Every row belongs to one group in each of 4 separate groupings. Each group adds its own fixed numbers to the row, and there is some noise. The rows also spread widely along 13 directions, which tell nothing about the answers.
In the rows, 128 means zero.
Some rows, each with its group in each grouping after it:
[170  68 107 130  93 132  81 184 138 133 188 169 221  95 127 119 104 121
 134 131 172 146 125  71 124  72 110  63 114]
z61 z647 z839 Lofid
[137 146  87 164  80 104 136 166 110  99 141 122 165 105 116 166 137 139
 143  58 111 162 103  89 146 115 132 105  74]
z148 z465 z123 lag
[162 130 125 149 113  93 170 188 205  93 144 167 161 126 144 175 121  78
 164  85 172 106 121 120 143  82  97  98 131]
z28 z359 z559 lag
[150 123  94 153 151 150 140 177 139 148 176 136 163 128 147  94 149 104
  88 181 127  73 126 157 120 113 136 118  89]
z148 z647 z559 Zago
[142 142 141 131 100 148 100 169 158  86 118 136 129 112 115 161 172 134
 128 102 183 118 131 104 117 113 133 120 164]
z61 z703 z123 Lofid
[118 161 110 162  96 128 155 157 142  85  92 109 106 136 144 154 139 123
 140  84 114 145 117 147 137 134 112 127 148]
z28 z359 z839 Zago
[151 107 120 170 103 112 121 172 138 157 133 170 184  96 132 125  86  70
 150 105 176 133 103  92  83  90 117  85 150]
z28 z703 z839 Lofid
[120  95 148 111 126 116 103 148 106 138 107  95 119 134 144 102 121 137
 102 132  39 112 164 157 128 119 117  86 123]
z61 z465 z123 Zago
[149 124  96 110 148 115 123 157 151  62 189 128 151  95 143 186 140 135
 123 148 140 110 136 113 126 116 141 132 117]
z61 z647 z839 lag
[128 104 165  91 115 102 109 158 161  83  99 150 111 138 137 128 128  94
 117 150  76 152 164 157 143 131  97  86 144]
z61 z647 z559 Zago
[129 127  65 134 111 102 121 183 116 158 117 105 148 114 154  90 102 111
 130 123 140 148 120 155 108  90 112 106 177]
z28 z647 z559 Lofid
[143 123 132  66  90  64  93 238 128 150 131 170 192  90 114  94 162 101
  96  96 122 152 117 148  73  94 106 128 177]
z148 z359 z559 Lofid
[121 130 104 137 135 180 128 170 153 121 138 117 146 127 160 133 102 128
 121 109 164 117 121 157  76 115 110 131 211]
z28 z703 z839 Zago
[144  98 101 107 136  98 120 168 188 103 111 118 105 145 149 123 117  95
 140 160 153 122 155 163 159  90 101  83 168]
z61 z359 z559 Lofid
[126 122  42 141 113  99 150 171 121 101 139 142 148 124 127 112 119 100
 132 139 127 193  98 142 145 135 115 109 106]
z61 z703 z559 Zago
[159 139 134 185  98 105 117 147 133 136 127 141 155  95 136 110 159 112
 125 164 168  67 134  71 121  85 149 100  91]
z28 z703 z123 Lofid
[154 121  78 171 119  95 116 184 121 157 165  90 172  73 154 144  93 111
 142 108 153  95 126 114 110  56 130 100 133]
z28 z359 z839 Lofid
[146 156  94 171 101 113 120 197 155 101 138 135 138  85 112 174 141  79
 133 110 179 160 114 125 129 107 127 115 133]
z148 z359 z559 Zago
[134 149 148 120  75  76 126 133 121  66  97 161 142 111 132 146 146 125
 141 106  92 161 118  79 133 145 117 107 111]
z61 z647 z559 Lofid
[147 141 163 166 108 117 100 163 124 122 133 113 145  69 119 194 129 114
 146  64 148  86 130  82  94  92 142 108 138]
z61 z703 z123 Lofid
[159 106 148 141 103  80 146 234 157 174 145 179 194 120 119 110 145  66
 124  82 114  96 115 149 126  75  95  93  95]
z148 z359 z559 Zago
[147 116  83 142 129  97 121 135 124 143 123 113 147 129 159  64 130 131
 129 186 147  89 124 107 142 100 137 100 109]
z28 z359 z559 Lofid
[132 117 123 166 134 191 110 142 155 117 102 131  98 157 105 119 175 116
 129 158 193 110 114 124 143 150 144 119 129]
z61 z703 z839 Zago
[125 142 156 151  82 118  80 175 131 137  70 129 122 100 102 132 164 114
 146  98 190 145 119  98 112 112 128 122 182]
z28 z647 z839 Zago
[139 144 188 152  83 167  77 195 131  91 129 136 139  85  77 193 185 127
 124  39 144 131 129  99 116 127 143 122 123]
z28 z703 z123 Zago
[130 157 159 163 115 182  86 142 136 125 114  94 120 108 133 158 158 134
 104 124 148  81 139 124  81 124 146 127 162]
z148 z703 z559 lag
[126 158  81 125 141 150 162 140 134  96 116 137 115 153 141 112 159 126
 115 132 137 129  92 145 109 171 137 146 150]
z61 z465 z559 Lofid
[125 145  77 101 135  71 146 194 149 122 122 123 134 118 145 135 137 107
 125 110 145 133 122 166 106  97 119 144 182]
z148 z647 z123 lag
[139  84 149 106 176 137  91 134 120 120 145 134 133 107 119 159  99  92
 125 123 111 125 120 126  75 151 150 112 149]
z61 z359 z839 lag
[121 119 127 134 112 116 115 165 155 112 117  99 131 130 155 140 117 137
 132 113 110 106 154 144 137  92 102 103 147]
z148 z703 z839 Zago
[152 137 146 132 149 186 141 182 154  99 184 142 149 124 135 153 163 111
  87 106 102  64 130 164  92 139 139 135 116]
z28 z703 z559 Lofid

New rows, each followed by its group in each grouping:
[138 158  50 153 107 120 143 145 135 107 139 128 167 116 164 115 124 130
 120 163 171 145 102 114 102 113 125 125 148]
z148 z359 z559 lag
[126 130 118 140 112 129  95 151 137 123  88 127 105 125 131 101 148  97
  96 194 135 151 141 152 110 133 130 111 160]
z148 z359 z839 Zago
[139 103 160  99 137  88 121 165 148  85 114 169 117 133  94 153 150  82
 134  86  89 136 123 131 145 149 135 107  92]
z148 z703 z123 Lofid
[130 146 126 160  93  58  93 136 111 146  71 105 123  87 138 123 120 109
 151 129 155 121 131  80 118  86 136  98 150]
z148 z647 z123 Lofid
[145 121  90 146 156 127 139 124 174  85 128 167 115 125 149 129 101  63
 127 205 190 136 128 122 102 128 135  97 165]
z61 z703 z123 Lofid
[118 164  78 169 125 126 125 147  92 120  99  90  97  96 124 153 117  99
 135  90 134 163 101 137 100 143 156 132 158]
z28 z647 z123 Lofid
[141 136 115 120 141 102 113 134 119 112 132 150 154  91 148 120 106 107
 135 144 160 126 106  87  82 132 143 125 162]
z28 z647 z559 Lofid
[144 128 146 115  71 132  87 187 139  89 134 125 170  92 133 167 119 147
 135  45 129 156 141 104 109  87 104  93 173]
z28 z359 z123 Lofid
[130 116 107 158  68 122 119 173 149 131 101 118 126 151 137  97 165 113
  91 176  86 142 163 171 154  96 106  81  99]
z148 z703 z839 lag
[132 153 129 180 116 104 131 143 113 129 104 106 110  99 141 135 127  89
 123 138  99 111 129 135 115 126 138 112 114]
z28 z359 z559 Zago
[125 118 107 141 127  98  95 183 112 116 145  73 128  78 120 185 107 125
 153  64 110 135 135 130 144  98 133 115 126]
z28 z647 z839 Zago
[129 110 202 131 102 142  80 117 116 116  94 106 132 125 135 147 117 148
 145  80  79 109 146  91 123 127 122  85 129]
z28 z647 z559 lag
[152  93 116 125 140 127 109 173 150  94 170 145 150 112 105 169 141 108
 142 108 145 133 122 111 148 120 143 109  91]
z28 z647 z839 lag
[111 137  81 154 141 166 147 130  99 131 127 102 140 138 156 110 115 147
 121 120 123 112  92 138  86 151 133 142 152]
z61 z703 z839 Zago
[147 104 144 166  93 117 146 195 147 164 114 144 166 143 107 155 127  95
 179  17 139 117  94 116 148  91  97  84 106]
z61 z647 z559 lag
[151 126  93 182 103 108 141 158 139 133 158 146 194 111 146 126 125 134
 156 121 176  95 101  63 150  82 120 101  76]
z148 z647 z839 Zago
[133 160  77  87 128  98 140 196 190  57 140 126 139 111 156 180 125 127
 145  79 185 145 119 149 116 101 102 146 217]
z148 z359 z559 Lofid
[142 128 148 153 127 117 109 147 184  82 117 110  96 116 142 184 132  99
 137 138 138  84 165 128 146 100 128  96 133]
z148 z703 z839 Lofid
[112 130  31 125 114 133 130 162 118  90 127 122 133 128 140 117 120 131
 124 146 147 211 102 147 126 142 117 130 165]
z61 z647 z839 Zago
[143  58 105  96 108 140  53 179 144 121 143 143 167 131  96  85 147 155
 140 142 188 167 130  81 175 105 123  82 120]
z28 z465 z839 Zago
[118 129  38 143 100  97 125 190 129 128 104  88 114 117 140 125 104 105
 142 109 144 192 124 171 139  93 110 106 181]
z28 z647 z839 Lofid
[140 160 127 183 126 129 132 143 160 118  93 133 108 111 109 174 157  97
 168  98 229 107  93  80 111 129 154 139 160]
z28 z465 z839 lag
[137 159 127 135 164 123 142 143 124  81 131 123  88 111 120 161 174  99
 108 127 102  93 124 143 119 163 173 153 103]
z28 z647 z123 Lofid
[151  88  94 137 170 191 128 175 166 118 188 156 153 138 133 119 122  93
 110 164 164 111 122 154 122 127 133 108 125]
z28 z647 z839 Zago
[126 127 127 101 122 126  99 174 160  65 125 147 116 102 120 178 115  78
 118 117 127 195 142 159  90 139 120 114 191]
z28 z703 z559 lag
[133 130 194 126 111 150  85 154 126 103  94 145 117 131  82 138 210 136
 115  95 116 112 115 103 134 167 150 135  97]
z148 z359 z839 Zago
[130 123 153 136 137 140 122 140 121 129 101 113 108 142 122 132 153 122
 127  97 100  98 127 135 124 139 146 120 121]
z28 z647 z123 lag
[159  76 117 156  97 144 124 144 170  94 159 168 193 145 134 140  96 129
 168  91 154 126 114  62 173  96 102  56  71]
z148 z703 z839 Lofid
[138 112 180 128  67  81  93 143 137 124  57 142 118 134 123 101 167 118
 131 143 100 125 150 101 145 111 111  80 121]
z61 z359 z839 Lofid
[146 143 125 178 138 125 113 109 140 105 102 104  95 105 142 151 112  97
 153 148 166 100 126  92 127 128 151 102 134]
z28 z359 z559 Lofid
[137 102 172  93 122 158  58 152 142 110 107 119 129 127 105 138 152 156
 140  88 159 116 134  91 127 129 131 103 166]
z61 z465 z559 Lofid
[130 113  67 178 137 173 119 133 121 126 156 102 154 115 151 126  83 132
 141 134 168 126 108 108 115 117 133 105 135]
z28 z703 z839 Zago
[126 168  90 198  93  90 141 139 136 133  63 116  85 118 139 126 138  73
 130 163 146 143 123 131 121 122 136 106 143]
z148 z465 z839 Lofid
[134 120 206  88 141  92 102 138 142 132  89 158 139 113 139 132 116 106
 146  93 138  84 123  91  63 127 121 116 201]
z61 z465 z559 Lofid
[110 153 110 129 104 114 171 165 130 129  95 148 147 153 148 112 142 115
 115  90  92 137  96 165  80 142 108 145 161]
z148 z703 z839 lag
[145 109 140 138 122 152 139 186 164 123 137 151 145 134 135 151 116  78
 118  91 111 130 128 170  93 115 108 102 156]
z28 z359 z839 lag
[149 119 192  98 175  86 121 157 129 141 124 157 139 104 123 140 137  80
 131  97 114  53 109 117  68 138 146 137 144]
z61 z359 z559 Lofid
[137 116 155 105 159 105 142 162 157 125 113 131 121 146 128 133 163 115
 139  97 127  66 117 142 120 126 134 143 140]
z28 z359 z839 lag
[131 128  62 181 110 168  97 177  99 143 133  84 134 104  93 159 123 119
 152  61 174 182  87 122 135 125 148 111 129]
z28 z647 z559 lag
[140  96 119 121 185  84 148 148 148 113 126 172 112 130 112 123 116  53
 143 142 135 127 111 128 134 150 147 110 105]
z28 z465 z123 Zago
[134 160 118 173 112  93 128 169 121 148  93  82  94 107 127 140 169 103
 133 118 127  83 130 145 139 104 141 122 119]
z61 z647 z559 Lofid
[139 129 102 114  89  75 144 207 144 102 159 167 193 103 140 114 156 126
 114 126 124 131 124 124 121  93 104 130 118]
z28 z703 z839 Zago
[146 138 124 129 150 151 117 153 161  81 143 118 117 125 118 153 181 142
 137 119 182  68 119 107 147 133 156 142 118]
z28 z703 z559 Lofid
[140 124 117 128 106  50  78 181 108 125 122  97 141  59 103 180 130 116
 157  78 153 146 125  89 118  81 142 113 144]
z61 z359 z123 lag
